The rows come from 4 hidden closed curves, with some noise, and rows from the same curve form a group. Each curve winds through 4 dimensions. The rows are also pushed far along 2 directions, which tell nothing about the answers.
Known rows, each followed by its group:
|  35 | -21 |  -8 | -39 | -24 | -47 |  -8 | -16 |   9 |  -9 |  26 | : Z35
|   4 | -24 |  32 | -36 | -14 | -72 | -26 | -13 | -24 | -33 |   3 | : Z957
| -35 |  19 | -18 |  18 |  77 | -23 |   2 | -19 |  34 |  49 |   4 | : Z35
|  24 |  15 |  19 | -27 | -10 | -75 | -27 | -11 |  34 |   7 |  -1 | : Z746
| -8 |  6 | 10 | 19 | 22 | 27 | 24 |  7 | -3 | 38 |  9 | : Z901
|  27 |   0 |  16 | -37 | -13 | -96 | -38 | -19 |  20 |  -4 |   3 | : Z746
|   6 | -18 |  -2 |  -4 | -41 |  26 | -23 |   5 | -15 | -56 |  -6 | : Z957
| -27 |  20 |  -1 |  17 |  -8 |  89 | -12 |  26 | -33 | -17 | -14 | : Z901
|   5 | -18 |   5 | -28 |   6 | -25 |  -3 | -12 |   7 |  -7 |  21 | : Z746
|  16 |  16 | -37 |   1 |  14 | -32 |   3 | -15 |  46 |  35 |  10 | : Z746
|   6 |  -1 |  31 | -11 | -10 | -61 |   3 |  -7 |  17 |  -4 |   4 | : Z957
|  18 | -23 |  -3 | -25 | -44 |  42 |   1 |   8 | -23 | -39 |  18 | : Z35
| -35 |  16 | -11 |  16 |  32 |  54 |  19 |  15 | -11 |   1 | -19 | : Z901
|   0 | -27 |  25 | -11 | -10 |  35 |   6 |   7 | -14 | -29 |   7 | : Z746
|   3 | -36 |  28 | -31 | -34 |   9 |   6 |   8 | -38 | -56 |   5 | : Z901
| -31 |  27 | -32 |  12 |  41 | -36 | -19 | -18 |  31 |  16 |  -4 | : Z957
|  12 |  11 | -33 |  -7 |  24 | -35 |   2 | -17 |  36 |  36 |  10 | : Z35
|  32 |   6 |  27 | -32 | -22 | -79 | -26 | -10 |  32 |  -1 |   2 | : Z746
|  25 | -16 |  29 |  -7 | -21 | -54 |  -9 |  -7 |  11 | -18 | -12 | : Z957
| -32 |  17 |  -2 |   8 |  41 |  10 |  12 |  -4 |  23 |  32 |  21 | : Z35
|  14 |  24 |  -7 |  18 |  21 | -39 |   5 |  -8 |  52 |  39 | -17 | : Z901
|  26 |   3 |  -3 | -28 |   6 | -50 | -16 |  -8 |  -1 |  19 |  -8 | : Z957
|  -8 |  11 |  -6 | -15 | -18 |  45 |  -1 |  12 | -15 |   1 |  28 | : Z901
|  26 | -19 |  13 | -31 | -15 | -80 | -36 | -19 |   0 | -19 |  -1 | : Z746
|  -7 |  26 | -15 |   5 |  21 |  47 |  -1 |  16 | -19 |  23 | -23 | : Z957
|   5 |   8 |   1 | -10 |   6 | -40 | -27 | -10 |   7 |   6 |  -4 | : Z901
| -29 |  40 |  -8 |  10 |  29 |  -8 |  16 |   2 |  28 |  33 |   6 | : Z957
|  -1 |  23 | -40 |  -6 |  30 | -16 |   2 | -10 |  24 |  40 |  10 | : Z35
|   7 | -50 |  35 | -39 | -24 | -30 | -19 | -14 | -24 | -49 |  31 | : Z35
| -22 |   6 | -14 |  -6 |   0 |  75 |   7 |  15 | -15 | -13 |  15 | : Z746
|  -1 |  13 | -16 | -14 |  -6 |  12 |  17 |   5 |  19 |  -1 |  13 | : Z901
| -17 |  15 | -27 |  -3 |  -8 |  77 |   5 |  19 | -29 |  -5 |   7 | : Z35

New rows, each followed by its group:
|   3 |  -5 |   5 | -29 | -41 |  42 |  -3 |  13 | -27 | -23 |  35 | : Z901
| -16 |  22 |  13 |   8 |   4 |  25 |   7 |  18 | -25 |  16 |  -9 | : Z35
| -27 |  23 |  17 |  21 |   8 |  27 |  17 |  16 |   4 |   4 | -11 | : Z957
|  -4 |  24 |   9 |  -2 |  21 | -44 |   1 |  -3 |   4 |  40 |  -2 | : Z35
| -23 |  41 | -32 |   6 |  30 |  27 |   9 |   3 |  20 |  49 |  19 | : Z901
| -16 |  25 |   0 |  36 |  42 |  36 |  26 |   8 |  11 |  62 |   0 | : Z901
| -36 |  12 | -17 |  11 |   2 |  38 | -15 |   5 | -10 | -29 |  -4 | : Z957
|  11 | -37 |  21 | -40 |   8 | -93 | -24 | -31 |   4 | -13 |  26 | : Z35
|  13 | -21 |  11 | -23 |  17 | -55 |  -1 | -20 |  22 |   3 |  15 | : Z746
|  14 | -17 |   9 | -28 |  24 | -99 |  10 | -27 |  21 |  20 |  16 | : Z901
| -12 |  28 | -18 |  -2 |  11 |  18 |  -6 |   3 |   6 |  34 |  21 | : Z901
|   7 |   5 |  -4 |  18 |  26 | -19 |   2 |  -6 |  16 |  26 | -22 | : Z35
|  26 | -10 | -16 | -31 | -12 | -38 |  -6 | -14 |  14 |   1 |  22 | : Z35
|   9 |  25 | -44 |  11 |  25 | -18 |   6 | -12 |  50 |  46 |   5 | : Z746
|  33 | -32 |  -3 |   0 | -23 | -23 | -10 | -12 |  -1 | -23 |  -9 | : Z746
|   7 |  -1 |  10 |   0 |  31 | -51 |  18 | -14 |  20 |  51 |  17 | : Z901
|  19 |   2 |  20 | -18 |   5 | -87 |  -9 | -13 |   4 |  24 |  -2 | : Z35
|   0 |  -6 |  36 | -24 | -37 |  11 |   1 |  15 | -37 | -20 |  19 | : Z35
|  -3 |  -8 |  -4 | -23 |  38 | -84 | -22 | -29 |   6 |  20 |   9 | : Z35
|  12 |  -2 |  -2 | -23 | -29 |   6 |  13 |   6 |  10 | -25 |  12 | : Z901
|   7 |   0 |   9 | -21 | -27 |   6 | -25 |   2 | -18 |  -9 |  22 | : Z901
| -41 |   3 |  -4 |  11 |  30 |  61 |  -4 |   8 | -32 |  -6 |  -4 | : Z35
| -30 |  10 | -22 |  19 | -11 |  78 | -13 |  14 | -17 | -40 | -12 | : Z957
|  -3 |   7 |  20 |  30 |  -6 |  71 |  15 |  21 | -16 |  17 |  -2 | : Z901
|  13 | -36 |  18 | -51 | -25 | -51 | -29 | -14 | -43 | -39 |  19 | : Z35
|  37 | -19 |  12 | -47 | -37 | -33 | -19 |  -2 | -23 | -21 |   7 | : Z957
|  34 | -23 |  -6 | -27 | -18 | -45 |  -6 | -17 |  18 |  -7 |  17 | : Z35
|   1 | -12 |   8 | -20 |   3 | -37 |  -4 |  -8 |  -2 | -17 |  -5 | : Z901
| -10 |  15 | -24 | -18 |  39 | -55 | -17 | -18 |  -1 |  33 |   4 | : Z35
| -42 |  13 |  -5 |  18 |  48 |  36 |   9 |  -1 |  13 |  24 |  12 | : Z35
|  15 | -18 |  -5 | -28 | -44 |  43 |  -2 |  10 | -30 | -37 |  20 | : Z35
|   5 |   6 | -24 |  -2 | -19 |  46 |   6 |   8 |   5 |  -7 |  12 | : Z746
|   5 |   6 |   7 | -12 |  14 | -19 | -13 |   1 | -18 |  11 | -19 | : Z957
|  -9 |  11 |  -9 |  34 |  23 |  52 |  10 |  12 |  -1 |  14 | -28 | : Z35
| -33 |  11 |  15 |   3 |  -4 |  74 |  16 |  22 | -20 |  -4 |  23 | : Z35
